The rows are grouped in 4 different ways at once. Each group adds its own fixed numbers to the row, and there is some noise. The rows also spread widely along 10 directions, which tell nothing about the answers.
In the rows, zero is written as 128.
Known rows, each followed by its group in each grouping:
[119 122 148 110 124 154 119 133 103 126 149 111 135 146 107 114 142 102
 156 154 130 135 140 123 102 101 124 111 132 129 138 166 103 144 146 102
 145 137 121]  j_683 suvev (2) j_281
[139 139 115 116 117 121 126 169 158 138 160 115 104  99 131 125 145 118
 140 137 137 106 165 108 183 176 109 140 126 145  88  73 181 133 172 145
 170 126 137]  j_683 mupi (2) j_281
[108 133 135 114 129 102 117 138 108 132 155  77 114 126 103 113 159 127
 150 141 132 117 143 118 130 134 124 137 117 137 129 151 127 138 140 130
 155 121 134]  j_347 Rubor (1) j_408
[138 117 124  98 162 153 103 133 100 138 113 128 182 149 138  67 123 138
 147 152 147 137 133 102 104 133 120  89 159 118 131 164 116 159 132  85
 106 139 158]  j_354 Rubor (3) j_408
[138  93 153 140 106 145 130 132 115 145 182 161  60 140 135 123 175 146
 163 193 137 159 167  99  56 132 160 118 135 180 128 212 146 134 153 132
 192 205 106]  j_473 suvev (0) j_357
[ 97 127 166 147 138 143 111 170  96 125 140 105 112 112 137 129 128  79
 154 147 179 115 157 142 156 149 109 102  84 106  93  84 123 126 159 110
 153 136 135]  j_430 voku (0) j_357
[142 142 122  96 133 178 154 120 154 124 207 172 115 138 192 149 103 116
 154 141  94 155 155  99 162 120 152  96 136 165  79  95 216 145 142 130
 134 141 136]  j_354 voku (4) j_408
[114 159 144 129 128 105 141 140  87 140 166  80 141 137 148 134 144  90
 128 118 140 102 166  82 143 127 117 117 122 127  92 121 128 124 136 119
 121 100 158]  j_347 mupi (3) j_281
[131 135 138  93 138 120 103 128 117 132 152 112 150 108 111 141 153 127
 148 138 133  98 135 153 133 125 134 125 112 153 112 135 144 155 114 145
 159 139 109]  j_430 voku (1) j_357
[152 153  62  74 136 125 108 128 167 152 167  99 153 133 118  78 139 164
 126 124  99 124 129  78 150 154 108 162 165 133 120 141 189 168 158 120
 126 116 147]  j_473 Rubor (4) j_281
[ 90 150 140 117 145 155 113 124  94 138 161 108 153 144 135 111 130 123
 131 136 144 140 133 109 117 113 121 118 118 101 102 153 108 164 145  99
 123 142 151]  j_354 Rubor (4) j_357
[125 176 116  91 111 114 123 121 119 164 150  76 119 138 109 102 139 119
 130 133 111 102 179 101 146 141 110 131 145 155  76 145 155 165 168 117
 149 132 145]  j_473 voku (0) j_281
[155  97 135 141 138 132 120 153 106 136 120 127 189 131 147 133 160 121
 126 146 192 102 110  95  62 143 123 136 133  84 139 143  75  99 149  85
 116 142 123]  j_430 voku (3) j_408
[129 110 135  89 143 145 100 127 114 113 145 124 163 132 109 116 139 113
 155 144 131 124 118 136 111 101 128 102 135 145 147 147 128 145 114 107
 127 119 116]  j_354 voku (2) j_281
[134 105 105 108 145 142  95 147 140 108 173 136 160 118 128 101 155 146
 141 134 137 132 105 107 120 141 122 152 127 123 150 133 156 139 138 119
 139 125 123]  j_473 Rubor (3) j_281
[123 145 116  89 170 165  85 148 110 140 128 112 175 110 150  53  93 138
 121 127 146 136 148 121 190 173  89 113 116 111  70  90 168 194 143  93
 118 150 178]  j_683 mupi (4) j_281
[152 116 172 128  96 187 153 132 146 119 170 203  83 100 156 202 167  98
 147 155 157 102 141 140  84 114 152 128 100 183  93  97 134 122 161 161
 203 191  74]  j_473 mupi (2) j_357
[130 110 121  92 140 174 111 131 137 132 146 142 154 139 126 103 120 124
 150 157 128 137 122 130 109 122 128 104 134 125 131 148 146 150 144  96
 128 144 120]  j_430 voku (0) j_281
[157 117 118 116 158 140 110 134 104 152 115 108 205 145 149  76 120 140
 121 142 176 112 128 100  80 152 103 111 150  78 117 163  88 145 156  63
  93 149 162]  j_430 voku (1) j_281
[153  65 147 116 192 156  86 154  85  87 135 159 206  93 194 109 111 122
 153 126 181 126 120 137 142 134 127  61 104 132 117  72 148 130  70 118
  95 123 151]  j_354 mupi (1) j_357
[152  88  95  93 145 139 116 135 144 131 138 136 142 152 127  92 136 124
 185 166 116 141 134 108 105 122 144  86 168 147 176 155 156 126 129 115
 112 111 129]  j_430 Rubor (0) j_357
[132 136 130 102 151 133 105 122  84 149 129 112 194 148 129  98 142 133
 137 137 144 109 134 104 102 123 125 105 136 122 115 172 113 164 119 107
 113 137 145]  j_430 Rubor (3) j_281
[124 115 117 108 127 146 130 144 148 108 163 132 112 145 116 118 143 105
 171 154 111 137 124 114 124 118 141 118 144 145 166 139 147 122 148 117
 145 112 118]  j_347 Rubor (3) j_408
[154 111 140 119 118 110 123 143 107 143 145 119 117 114 147 131 160 122
 145 151 147 107 169  96 106 154 135 117 133 166 111 126 152 121 141 133
 151 145 124]  j_473 voku (0) j_408
[126 129 117 111 122 129 125 149 144 138 140 107 118 129 116 128 156 117
 146 152 136 114 134 115 114 141 115 137 152 139 149 133 122 126 157 118
 150 126 122]  j_354 mupi (4) j_357
[149 108 110 101 126 149 128 134 142 129 141 137 148 129 127 125 147 116
 150 149 127 111 134 113 101 124 137 115 143 137 140 128 134 123 145 115
 129 123 119]  j_683 mupi (0) j_357
[143  59 127 105 173  91  71 138  80 132 132 122 157 122 118  73 174 183
 166 174 162 158 136 100  90 155 144  92 149 166 161 204 141 154  79 126
 131 151 142]  j_354 Rubor (2) j_357
[135 141 114 106 121 106 136 146 159 130 172  93 111 136 108 145 150 105
 152 137 121 116 144 112 147 127 126 136 153 139 134 120 152 120 159 128
 145  88 117]  j_354 voku (2) j_357
[183 108 127  84 138 148 106 137 136 129  91 139 153 113 120 121 146 116
 148 143 148  93 134 139 101 143 124 103 151 168 128 106 127 143 130 121
 142 142 101]  j_473 voku (2) j_357
[101 125 149 128 144 159 100 167 125  94 146 124 144  88 118 145 134  90
 145 119 168 102 117 156 167 134 102 137  71 101 102  51 116 132 161 132
 164 122 125]  j_683 Rubor (2) j_357

New rows. What belongs after each?
[129 119 125 105 142 142 125 146 134 113 153 119 138 139 136  98 123 110
 156 141 125 138 131 112 142 135 129 113 134 133 138 119 155 133 134 104
 124 117 135]  j_347 voku (3) j_408
[ 86 163 130  97 137 146  92 141 149 120 165  93 130 120  79 117 148 132
 137 132 126 121 112 151 156 135 112 161 115 123 119 134 139 171 150 122
 174 135 113]  j_354 voku (3) j_357
[114 138 112  98 125 143 127 134 156 137 189 120 111 137 113 128 139 125
 159 152 101 141 142 122 145 125 144 132 125 141 119 146 183 148 154 130
 158 133 116]  j_430 voku (0) j_357
[146 114 178 143 124 134 112 128  58 148 118 131 145 120 159 141 176 123
 115 152 204  98 152 109  38 142 126 119 109 135  94 167  64 134 137 108
 148 203 122]  j_473 voku (4) j_357
[179  60  95 111 121 148 127 142 169 130 157 175 127 126 143 123 185 169
 150 180 135 141 104  87  40 153 156 161 160 143 190 182 142 107 158 115
 158 172  95]  j_683 mupi (4) j_408
[123 131 116 114 142 127 114 128 109 145 176 104 145 134 129  98 137 145
 127 137 132 137 149  88 119 137 128 139 129 119  96 160 156 154 144 105
 126 141 147]  j_473 voku (0) j_357
[144 117 108  98 142 134 128 129 104 132 163 116 151 146 156  99 127 116
 159 137 115 141 145  72 129 117 133 103 159 137 140 135 164 138 123 106
  94  99 158]  j_473 Rubor (4) j_408
[122 105 203 138 129 140 107 139  55 122 122 133 150 118 135 165 171  79
 157 159 186  91 138 153  65 111 133  88  91 151 133 148  62 115 115 115
 158 163 100]  j_430 voku (3) j_281
[100 119 138 107 134 141 106 118 100 116 194 129 158 124 107 143 168 141
 138 136 127 135 113 115  98  93 145 146  89 127 118 175 126 150 122 132
 150 144 115]  j_683 Rubor (2) j_281
[123 131 201 160 107 172 132 145 110 114 164 174 107 107 159 198 172  96
 133 148 183 104 139 142  79 117 139 119  86 146  82 117  87 121 153 149
 202 195  90]  j_354 suvev (3) j_357
[ 92 105 139  97 146 173 101 123  87 119 155 124 131 143 105  86 126 112
 172 161 120 161 134 140 115  94 134  96 116 144 156 169 141 166 106  95
 129 136 129]  j_473 mupi (0) j_357
[168 124 122  97 135 157 138 110 112 145 139 148 175 139 152 131 138 118
 129 133 143 105 140  94  78 108 138 108 151 138 101 143 123 147 132 111
 110 144 127]  j_473 mupi (2) j_357
[142  93 116 115 137 107 108 134 111 153 145 121 133 153 122  85 174 167
 158 179 142 148 142  86  66 148 143 119 176 148 176 227 122 142 129 102
 135 154 140]  j_354 mupi (3) j_357
[136 130 130 125 114 155 148 142 137 133 143 121 142 145 139 158 140  79
 144 142 155 104 115 112  88 115 120 142 133  89 143 116  86  96 180  85
 127 118 115]  j_430 voku (4) j_408
[131 130 139 121 141 133 118 143 116 131 159 125 125 138 141 115 139 124
 151 149 142 138 154 107 130 148 129 104 142 142 114 141 145 142 143 109
 140 141 139]  j_354 voku (3) j_357
[161 109 107 122 141 121 123 150 145 135 132 121 148 152 142 101 142 127
 149 155 146 130 138  82  99 155 124 111 179 124 153 157 125 119 155  92
 116 121 142]  j_354 voku (3) j_357
[159 105 144 127 132 110 132 133  95 142 160 129 141 127 169 135 153 136
 147 158 149 127 164  87  90 139 143  98 147 151 111 164 136 117 125 119
 133 148 145]  j_354 voku (1) j_408
[118 148 127 127 131 158 123 151 143 136 145 114 142 116 132 130 131 118
 134 132 159 101 121 127 139 141 105 153 110  81  99  96 115 133 189 114
 145 130 138]  j_430 Rubor (1) j_408
[133 141 137  78 131 165 140 110 115 146 137 134 123 154 121 117 118 103
 181 165  99 137 160 126 130  97 146  69 151 172 120 153 147 162 132 122
 136 127 128]  j_430 Rubor (2) j_408
[137 130 105  96 117 138 115 153 176 154 150 117  80 141  84  81 151 160
 160 185 120 153 139 119 119 169 114 151 160 142 145 183 158 158 193 117
 191 169 112]  j_430 suvev (2) j_281
[152 131 146 100 130 194 146 107 148 113 183 200 118 128 176 168 120 111
 170 147 112 128 154 138 123  96 165  72 130 186  85 110 174 148 130 158
 161 164 110]  j_354 Rubor (1) j_357
[ 89 126 156 115 144 118 104 118  75 113 197 104 153 116 124 159 162 118
 140 132 132 135 122 125 121  92 145 125  91 141 120 156 138 146  84 131
 141 131 119]  j_354 voku (4) j_357
[ 90 151 122  92 180 141  84 144  94 128 145  85 195 123 124  71 107 124
 140 116 130 132 124 127 200 128 104 113 103  95  94 107 159 187 111 109
 104 101 174]  j_430 Rubor (3) j_408
[155  78 131 115 159 136  84 160 135 100 144 136 157 100 143  97 145 149
 138 145 169 125 109 138 106 170 122 133 110 129 137 118 141 130 129 119
 147 160 117]  j_347 voku (1) j_281
[145 107 170 145 145 114 114 153  70 141 130 117 126 123 156 117 149 121
 146 159 190 134 173  99 103 154 122  84 131 138  97 137 102 127 129 117
 142 157 151]  j_354 suvev (2) j_357
[167  89  93 104 130 150 119 149 167 122 133 141 166 125 131 109 145 134
 139 144 134 118 110 100  90 147 127 140 151 102 150 125 139 110 164  94
 122 124 117]  j_683 voku (0) j_408
[ 78 141 144 119 115 191 104 143 139 106 175 127 132 104  98 149 160 114
 112 128 160 109  73 159 102 114 102 208  68  90 127 110  98 149 178 110
 184 162  90]  j_473 mupi (4) j_281
[122 121 130  85 133 160 120 133 137 109 150 125 130 127 106 123 137 102
 156 143 121 124 122 145 131 107 130 118 121 157 141 121 146 148 128 124
 151 120 104]  j_347 mupi (2) j_281
[106 159 147 126 131 126 122 146 117 140 161  92 126 120 112 134 139 107
 137 131 150 116 149 122 159 127 114 133 106 111  83 114 133 152 157 134
 159 127 133]  j_430 suvev (2) j_357
[139 121 115 112 148 114 112 148 106 149 132  84 164 150 131  87 132 121
 145 141 148 133 131  92 114 128 111 117 157 101 149 159 111 137 133  88
 100 110 154]  j_430 suvev (4) j_357
[123 123 139 133 105 141 128 147 130 149 147 120 116 131 104 139 174 128
 133 165 169 110 123 117  67 143 116 165 121 106 136 168  81 126 186 108
 174 171 105]  j_430 mupi (2) j_281
[152 111 108 124 127 125 122 149 157 126 169 132 143 118 145 146 165 136
 131 137 158 116 113  92  93 152 127 157 141 114 138 124 134 106 161 117
 143 135 117]  j_354 voku (4) j_357
[167  74  85  87 155 141 104 138 160 125 165 149 156 130 128  71 152 184
 137 162 127 161 104  92  89 158 141 145 148 144 156 175 175 151 131 114
 132 156 117]  j_347 mupi (2) j_281
[153 105 120 104 145 144 110 150 124 125 131 133 142 137 141  88 120 111
 169 152 128 133 157 114 137 150 126  86 157 150 144 134 155 136 139  98
 124 123 140]  j_683 voku (3) j_281
[168  38 139 136 134 114 103 144  93 119 130 147 160 142 120 115 203 146
 164 180 162 137 110  95   4 122 159 119 160 137 218 239  72 102 109 105
 137 158 100]  j_683 suvev (3) j_357
[130 126 145 119 170 165  97 134 102 142 130 152 168 125 154  90 129 146
 137 148 165 131 140 123 127 154 121  99 109 124  85 136 134 176 132 117
 134 181 150]  j_430 Rubor (3) j_357
[ 97 138 162 104 135 160 107 121  99 115 158 123 139 117 108 141 147 109
 135 134 144 115 124 148 117 101 129 127  78 144  93 131 115 161 128 134
 166 153 107]  j_347 Rubor (2) j_281
[178  88 142 121 126 177 128 133 152 111 162 219 120 114 176 154 164 138
 161 161 145 120 137 120  80 137 164 107 128 190 119 127 164 129 138 154
 179 193  92]  j_473 Rubor (3) j_357
[104 121 132 110 137 137 110 135 123 110 189 120 144 129 116 132 161 133
 144 141 128 141 110 116 118 115 142 149 118 125 146 161 143 138 126 112
 150 127 113]  j_354 voku (3) j_408
[129 104 160 115 134 145 104 163  97 109 110 125 133  94 143 136 134  69
 166 137 159  85 166 161 163 139 113  72  97 166 110  51 134 118 122 137
 145 116 128]  j_683 mupi (0) j_281
[102 131 199 117 124 201 118 128  84 116 121 155 149  99 118 183 156  89
 128 145 182  91 112 174  81  89 125 121  71 140  89 106  66 147 138 124
 178 177  90]  j_354 mupi (2) j_408
[142 127 100  75 149 127  79 140 147 107 166 123 171  90 111 119 157 157
 126 110 129 104 106 129 162 143 115 162 106 148 106  91 185 163 115 158
 152 118 113]  j_473 Rubor (2) j_281
[170  90 116 123 141 106 128 140 136 128 170 148 122 129 164 120 159 143
 158 157 143 137 153  71 113 157 151 110 145 155 118 134 170 118 134 145
 137 141 133]  j_347 Rubor (2) j_357
[113 134 127 110 135 189 127 137 150 135 154 143 129 139 134 119 124 116
 147 154 140 136 115 135 124 127 121 130 119 108 125 123 130 156 168 100
 146 158 123]  j_430 mupi (4) j_357
[126  54 109 114 170 107 100 161 107 112 187 117 126 131 141  72 127 145
 202 172 129 178 142 112 152 145 149  88 143 145 191 157 196 128  82 118
 120 101 150]  j_430 mupi (1) j_357
